There are 3 nested groupings, the coarsest first. Each group lies inside one group of the grouping before and may be the whole of it. The rows also spread widely along 7 directions, which tell nothing about the answers.
Known rows, each followed by its group in each grouping:
[  0 -19   3  -4  27   1 -16   1 -18   5   0  -4  -6   6  -1   5   8  -2
  25 -12  14 -15] -> Q813 roke Q42
[  4  12 -21   3 -25   2   6  -6   3  -2  -1   3   0  -6  -4   2  -5   7
 -17  10  -5   6] -> Q318 nof Q209
[ -8  11 -12  -2  -8  -1   7  -4  10  -9   1   5   8   6   3   2  -7   0
  -9  -4   5  -5] -> Q813 roke Q256
[  4  14  -9  -9  -8   9  -1   2   0 -21  11   3  -9   3   1 -10  -2   1
 -18   0   7  -4] -> Q318 nof Q388
[10  6  2  2 -2  4  2 -5 -9  0  4 -1 -2 -1  5 -2  1  1 -2  5  1  2] -> Q318 Zan Q44
[  2  -4   1  15 -11   9   3   6  -6   1  25  10  -4  10   1   5 -16   8
   9  -8 -10   0] -> Q637 kiz Q565
[ 10  12   1   6   5   8  -5 -12 -10  -6   4   5   7  -4  19   4  -3   1
   5   5   7  -6] -> Q813 roke Q921
[-1  3 -1  4  0  3 10 -3 -5 -3  4  7  7 10  2  1 -7  1 -1 -2  2  4] -> Q813 pozop Q354
[ -8   4 -11  -3  -2   2   9   7  10 -13  16   5  -7  15  -7  -4 -11  -1
 -13 -13  -3  -7] -> Q813 pozop Q904
[  1  10  -5 -10   2   1  -2  -9   1 -11  -5   4   6  -1  10   2   3   3
   6   0  14  -9] -> Q318 nof Q201
[  0  -3 -15   5   6  -2  -4 -10  -1  10  -8   1   5  -2  -3   8  -1   2
   9   0   0 -12] -> Q813 pozop Q25
[ -5  -2   8   1  11 -12   2 -11  -3  18 -28   0  11  -4   0  -1   2  -6
  15  -2   6  -1] -> Q637 soviz Q620
[ 3  8  1  2 -3  3 12 -6 -9 -2 -7  8  8  5  3  4 -6 -1 -3  0 10 12] -> Q813 mup Q253
[ -1  -5 -10  -6  13  -3  -1   2  -6   3 -10  -6 -11   6 -15  -2   1  -7
  -5  -7   7  -5] -> Q813 mup Q716
[ -4  10  -7  11 -11   0   9  -9   6   5   3   8  16   0   7   7 -12  -1
   1  -1  -6  -1] -> Q813 roke Q256
[ -6  10 -13  -4  -5   0   4   1  10 -10   4   3  -2   5  -2  -7  -7  -2
 -16  -6   3  -6] -> Q813 roke Q42
[  5  18 -15   1  -5   6 -11 -13   5  -8   1   2  -1  -9   9  -2  -2   6
  -2   6   5 -19] -> Q637 soviz Q620
[ -1  11 -32  -4 -10  -1   1  -6   8  -4  -7  -2  -7   1 -14   2  -5   0
 -20   3   2  -8] -> Q813 mup Q716
[  0   8   9   2  -1  -1   5   0  -1   2  -3   4  -2   3   0 -13  -7  -4
  -5  -3  -2   3] -> Q637 soviz Q620
[ -1 -10   5   6  11  -4   2  -6 -12  17 -13   2  11   1   3   8   0  -5
  19  -5   4   2] -> Q813 roke Q42
[ 12  11  -1  18  -2   7  -3 -16  -9   7   4   7  14  -9  20  11  -7   3
  13   8  -5  -6] -> Q813 roke Q921
[  5  25   0  -2   1   0  10 -12   6  -5 -13   3   6  -3   4 -13  -7 -10
 -18   5   2   3] -> Q813 mup Q253
[  6   9  -2   9  10   1  -4 -16  -2  11  -8   3  11  -8   7   5  -4  -2
  17  -1  -1 -14] -> Q813 mup Q253
[  0   1   9  -7  32  -1  -9  -7  -6  -3  -7   0   3   3   9  -1   3  -8
  21 -12  14 -21] -> Q813 mup Q716
[  3   7   8   7  -6  -7  14  -8  -2  14 -15   4  15  -3   3  -3  -5  -5
   2   4  -8  12] -> Q318 nof Q201
[ 2 -4  7  0 14 -4 -2 -7 -9 11 -8 -3  4 -1  3  1  7 -3 16 -3  6 -6] -> Q318 Zan Q44

New rows. What belongs after each?
[  7   5 -24   7  -9   8  -3  -6  -5   0   6  -1  -6   1  -9   3  -5   6
 -11   9  -6  -4] -> Q813 pozop Q354
[ 16   4  14   9  12   7  -4 -11 -24   5  -3   2   6  -4  19   3   0  -3
  11   9   6   6] -> Q813 roke Q921
[  1   2 -16   5 -19  -1   9  -2  -1   7   0  -1  -4   2 -11   4  -2   4
 -12   4  -5   7] -> Q318 Zan Q44
[-3 -2 -5  3 -4  1 -1  0 -2  2  3  4 -3  3 -3  2 -4  4  6 -6  3 -6] -> Q637 soviz Q620
[  8   8  10  -2  15   4 -10  -9 -12  -4  -7   1   1  -4  14  -6   3   0
  12   1  12 -10] -> Q637 soviz Q620
[  1  13   2 -10   3   0   2   4   8  -9   3  -2  -9   1  -6 -23  -3 -11
 -18  -5  -3  -6] -> Q318 nof Q388
[  3   4  -2   4   6   6  -5  -1  -1  -3  11   2  -1   1   7  -4  -5  -1
   4  -6  -1 -15] -> Q813 roke Q42
[ -2   8 -17   6 -17   5   7   1   4  -4   9   6  -1   4  -3   0 -11   3
 -16  -1  -3   2] -> Q813 roke Q42
[ 6  4 -9 16 -9  8  5 -9 -9  3 11 10  9  3  5 10 -9  8  5  4 -8  1] -> Q813 pozop Q354
[  4   0 -12   5  -7   1   3   4  -3   4   3  -3 -12   3 -13  -6  -8  -4
 -18   2  -6   5] -> Q813 roke Q921
[  2   2  13 -15  19   1  -5  -4  -9 -13  -5   2   3   5  13  -3   7  -3
  15  -6  21  -8] -> Q318 nof Q201
[  2  -1  -7   4 -13   4   5   7  -3   0  16   5  -7   8  -7   2  -7   5
  -1  -4  -8   0] -> Q318 nof Q201
[-12   0   4  -7  11  -7   0   0  12  -1   1   6  11   7   6   2   0  -2
  22 -19   6 -21] -> Q318 nof Q201
[  5  -1 -26   8 -21   3  -1  -1  -1   9  10  -3 -11   0 -15   8  -2   9
  -8   5 -10  -4] -> Q318 Zan Q44
[  4   5 -10  10 -10   3  10  -3  -3   3   4   3   0   6 -10  -3  -9   1
 -15   5 -10   7] -> Q813 pozop Q354
[ -4  -4 -11   0   1   3  -9  -5  -4  -3   1   5   0   2   3  11   0   9
  18  -6  13 -16] -> Q637 soviz Q620
[  3   0 -10  14 -18   3   9  -2  -6   8   8   5   4   4  -4   8 -11   3
  -6   3  -9  10] -> Q813 roke Q256
[ -3   6 -16   0  -4  -5   7  -6   3   5 -13   0   1   2 -10   3  -6  -4
  -9  -1   1  -1] -> Q813 mup Q716
[  7  10 -21  10 -18   4   5 -13  -7   5  -9   2   7  -8   1   7  -5   4
 -12  15  -1  10] -> Q813 roke Q42
[ 3  5 -1 13 -9  2  2 -7 -3 10  1  6  6 -3  5  2 -7  4  9  0 -7 -3] -> Q637 soviz Q620
[ -7 -14 -15   4  -5  -4   4   5  -4   8   3   2  -4  11 -14  13  -6   1
   3  -7   3   1] -> Q813 roke Q921
[ 13 -11  -4  11  -4   8  -1   1 -26  11   3  -1  -7   1  -6   6  -3   3
   1   7  -2  15] -> Q813 roke Q42
[ 9  9  7  4  3  1  5 -6 -9  1 -7  0  3  0  7 -6 -6 -7 -9  7  2 10] -> Q813 roke Q921
[  1   2 -14   3   3   0  -1 -13  -6   3  -8   1   8   0   0   8   0   3
   4   5   5  -6] -> Q813 pozop Q354
[ -7  -3  -8 -16   5  -2  -4   0  -4 -11 -12  -1  -9   7  -7  -2   5   1
  -2  -4  23  -4] -> Q637 soviz Q620
[ 10   4   7  12  10   5  -1 -15 -17   7  -2   5  13  -2  13   5  -3   2
  15   7  -1  -1] -> Q813 pozop Q354
[ -5   2 -18  -3  -8   0   5  -2   3  -4  -4   2   1   5  -6   3  -3   0
 -10  -2   8   1] -> Q813 roke Q42
[ -3   4  10  -3  12  -2  -2  -2   4   0   0   2   6   0   6  -7   0  -8
  11 -12   1 -14] -> Q318 nof Q388
[ 10  -7   6   7   5   4   1  -1 -22   9  -3  -1  -4   2  -2  -2  -1  -4
   0   3   1  12] -> Q813 roke Q42
[  4   8 -12   4  -6   7   5  -3  -7  -7   6   6  -2   7   0   5  -9   2
  -7   0   2   1] -> Q813 mup Q716
[  2   5  -8   5  -2  -1   2 -11  -3   7 -11   2  10  -5   5   3  -3  -1
   0   4   3   1] -> Q813 roke Q42
[  6   2   0  -5  15   1 -13  -6  -6   0  -7  -6  -9  -4  -1 -10   1  -3
   4   1   8 -11] -> Q637 kiz Q565
[ 2 -1 -7  2  6  4  0 -2 -8  1  2  3 -2  5 -5  5 -3  0  6 -6  6 -6] -> Q813 mup Q253
[ 7  2 -9  4 -1  4  3 -8 -9  3 -4  1 -2  1 -2 -1 -5  0 -7  8 -2  5] -> Q813 pozop Q25
[  8   3  -2   9 -14   8   3  -7 -17  -1   0   8   2   1   8   7  -5   9
   2   8   6  11] -> Q637 soviz Q620
[  6  -6  -6   8  -1   8   2  -1 -14   1  11   6  -2   9   0   8  -6   6
   5   1   0   3] -> Q813 pozop Q25
[  5   7  -5   8 -10   2   8  -4  -5   4  -2   4   4   0   2  -2  -8  -2
 -12   4  -5  10] -> Q813 roke Q42
[ -6   8 -18  10 -15   0  11  -3   9   3   6   9   6   6  -5   9 -15   2
  -3  -8  -8  -4] -> Q813 mup Q716
[ 3  9 13  0 -3  4  9 -1 -5 -8  6  9  6  5 10 -5 -5 -3 -1 -4  2  6] -> Q318 nof Q388
[  1  10  -5  11 -10   6   5 -13  -5  -4   7  11  18   0  19  15  -8   6
   9   2   4  -2] -> Q813 roke Q256
[  1  -5  11   6   4   0   8  -5 -19   5  -6   7  12   8  12  11  -3  -1
  13  -1  12  15] -> Q813 roke Q921
[  1  -5  10   6   9  -2   1  -1  -4  13   5  -1   2   3   2   1   1  -2
  18 -10  -6  -9] -> Q318 Zan Q44
[  5   5   4  18  -4   2   5   2   2  14  13   3   0   0  -1 -10 -15  -6
  -4  -5 -23  -1] -> Q813 roke Q42
[ -6   5 -11   8  -7  -1  12 -14   1   1  -5  10  19   3   9  17  -6   6
   7   0   3   0] -> Q813 pozop Q904
[ 14  18   5  15  -2  10   4  -9  -5   1  12  10   7  -3  14  -1 -13   0
   2   1 -10  -4] -> Q813 mup Q253
[-1 -4  3 -1 -2 -1  5  4 -5  1  5  5  1  8 -2  2 -2  2  9 -7  1  0] -> Q318 nof Q201
[  0   9  10   4   6  -4  10  -8  -5   1 -10   6  14   2  13   0  -6  -7
   2  -1   7   7] -> Q813 roke Q921
[ 12   7   9  16  -2   8   4 -15 -19   6  -1  10  19  -5  23  10  -5   2
  13   8   1  10] -> Q813 roke Q42
[  6  14  -8  -4   8   4  -1  -6  -1  -9  -3   0  -6   0   1  -8  -4  -5
 -12   0   5  -9] -> Q813 mup Q716
[ -5  11   0  -5  -1  -2   9   5   9  -8   5   0  -3   9  -4 -15  -9 -10
 -21  -6  -1   1] -> Q813 roke Q256
[ 11   5  -2  12  -7   6  10  -5 -11   6   1   1  -2   1  -2  -3  -9  -2
 -13   9 -13  13] -> Q813 pozop Q904
[  1  12  -8   4 -14   4  11  -5  -1  -6  -1   7   6   3   5   0  -8   0
 -15   4   2  11] -> Q813 roke Q42
[  6  12  -9   5  -5   2  -4 -12   0   3  -6  -1   0  -8   1  -4  -6   1
  -5   8  -1  -2] -> Q637 kiz Q565
[ 14   4  19  12   1  12   1   2 -17  -2  18   8  -6   5  12  -8 -10   2
   7  -2  -4   4] -> Q637 soviz Q620
[  7  -4  11  -1  19  -4  -6  -2  -8  14  -7 -10  -8  -3  -4 -10   8  -9
  10  -3  -2  -9] -> Q318 Zan Q44
[-11  14  -3   6  -2  -8   9 -11  17   5  -5   6  20  -1   8   2 -10  -5
   4  -8  -4 -10] -> Q813 roke Q256
[ 13   1  19   2   6   3   6   2 -18   4   3  -4  -9   5   1 -12   1  -6
  -5   4  -2  13] -> Q318 Zan Q44
[  7  13  -2  -6  -4   7  -1  -4  -3 -14   7   5   0   1  10  -4  -1   4
  -2   2   6  -5] -> Q318 nof Q201
[  1   9 -12  10 -13   6   3 -15  -5  -3   3  10  19  -1  18  19  -6   8
  10   5   7   0] -> Q813 roke Q256
[  1   5 -11   0 -13   1   4   1  -1  -1  -4  -1 -12   2 -12 -10  -6   0
 -19   4  -1   6] -> Q637 soviz Q620
[ -4  -4   6   0   8  -3  13  -8 -12   2 -15   5  14   7   6  10  -1  -1
  10  -2  12  12] -> Q813 pozop Q904
[ 11  -1  -3   6   3   7  -6   1 -16   3   7  -3 -12   1  -2  -1  -4  -2
  -4   5  -1   1] -> Q813 roke Q921
[-17   1 -17  -5 -19  -4  13   0   7  -9  -5  10   6  13  -5  11  -5   8
  -5  -8  16   5] -> Q637 soviz Q620
[-2 13  0  4 -2  1 14 -9  4 -6 -1  9 14  3 11  1 -9 -1 -5 -1  0  2] -> Q813 pozop Q904
[ -2  15  -9   4  -8   0  12  -5   9  -4   2   5   5   5  -3  -9 -11  -2
 -20   2  -7   0] -> Q813 pozop Q354
[  5  -2   1  12   2   0   2  -7 -11  15  -6   2   8  -3   3   3  -4  -3
   9   1  -5   3] -> Q813 roke Q42
[ 10   7  11   4   9   6   7 -10 -17  -3  -3   5   8   4  12  -4  -3  -2
  -1   7   4   9] -> Q813 pozop Q354
[ -9  13 -17   2 -15   3  13  -4  12 -12   7  15  11  10   3  12 -11   6
  -2  -9   8  -4] -> Q813 mup Q253
[  4  -5  -4  14   3   0   2 -15 -12  16  -9   6  16  -4   7  16  -3   4
  20   5  -2   0] -> Q813 pozop Q25
[-10  14  -2   1  -9  -7  24  -7  12   0 -14  11  19   7   0   2 -11  -5
  -7  -7   5  11] -> Q813 mup Q253
[ -4   8 -14  -3  -5  -2   5  -4   5  -3  -9   0   1   1  -4  -4  -3  -3
 -15   1   7   1] -> Q813 roke Q42
[ -5 -13   3  -5   9   1  -3  -1 -16  -3  -6   5   1  10   3  11   4   6
  22  -8  24  -2] -> Q637 soviz Q620
[-7 -2 -3  2 -8  1 13  5 -2 -4  4  8  4 14 -2  4 -8  0 -5 -8  5 10] -> Q813 roke Q42
[  9   1  17   0  14  -1   1  -5 -14   9  -6  -3   1   0   7  -8   4  -7
   9   0   2   2] -> Q318 Zan Q44
[ -8  -4  17  -9  22  -5   6  -4  -9  -3 -16   5  15   9  12   1   4  -8
  16 -11  23   3] -> Q813 roke Q42
[ -1  10 -14   8 -10   1  10  -7   6   4  -1   8   9   1  -3   6 -10   1
  -2  -3  -4  -2] -> Q813 mup Q253
[ 5  4  3  8  6 -2  6 -6 -7 12 -8  1  3  0 -2 -2 -7 -8  2 -2 -8  1] -> Q813 mup Q716
[ 1 -5 -7  3  8 -2 -5  0 -3 10 -1 -5 -7 -1 -9 -5 -2 -5  1 -5 -4 -9] -> Q813 roke Q42
[ -2  -9  -5   3  -2   5  -6   8  -5  -1  15   4 -11  10  -6   4  -5   7
  10 -12   2 -11] -> Q637 soviz Q620
[  3   2  -8  16 -12   1   6  -4  -2  11   6   3   4   0  -2   3 -11  -1
  -4   2 -13   3] -> Q813 roke Q256
[  5  -2   5   9   0   5  -2 -12 -19   4  -4  10  13  -2  16  15   0   9
  25   1  13   0] -> Q637 soviz Q620
[  4 -15 -23   5   0   6 -10  10  -5   8  19  -4 -23   7 -26   5  -5   4
   3 -11  -8 -17] -> Q813 mup Q253
[  6  -8  -4   1   4   0  -8   3  -7  11   3  -6 -11  -1 -12  -5   2  -3
   7  -3  -8  -9] -> Q318 nof Q201
[ -7  -1 -11  -2   9 -11   4 -18  -1  15 -33   1  18  -6  -4  14   4  -3
  15  -1  14  -3] -> Q813 mup Q253
[  2  11   6  -3  -1  -3   6 -12  -4  -2 -14   5  13  -6  13   0   2  -1
   4   5   8   6] -> Q318 nof Q209
[  1   2  -9  -2  -1  -3   4  -4  -5   2 -10  -5  -2   2  -8  -4  -3  -7
 -13   5   4   7] -> Q813 roke Q256
[ 5  1  8  6 -4  5  4  3 -6  1 13  7 -1  2  5 -2 -6  2  6 -4 -7  0] -> Q318 nof Q209
[ 11  10 -18  11  -7  10  -5 -13 -11   0   4   4   2  -5   5  11  -6   6
   2   7  -2  -7] -> Q813 mup Q716
[ 15 -11  14   8   7  11  -8   0 -31   4   7   2  -9   4   6   3   1   5
  18   3   7   5] -> Q637 soviz Q620
[ -1  -8  -2   3  -7  -1   6  -4 -12   6  -4   7   8   2   2  13   1   6
  15  -1   6   7] -> Q318 nof Q209
[ 14   7 -18   7 -12  10   1 -12 -19  -3  -1   2   0  -1   0   7  -3   8
 -13  20   4  13] -> Q813 pozop Q354
[  4  -5 -14   2  -2  11  -8   9  -6  -8  23   1 -16   9  -6  -1  -6   5
  -4  -7  -1 -11] -> Q813 roke Q42
[  5   1   3   7   8   0   4  -9 -14   9 -10   5   9   2   6   8  -4  -2
  14  -2   3   2] -> Q813 mup Q716
[ -8  -1   2  -3   9  -8   0 -11  -1   8 -23   1  11  -2   3   3   4  -2
  16  -4  14  -6] -> Q637 soviz Q620
[ -9   5 -32 -15 -11   0  -7  -4  12 -17   2   2  -2   3  -5  10   4  10
  -1  -4  16 -21] -> Q318 nof Q201
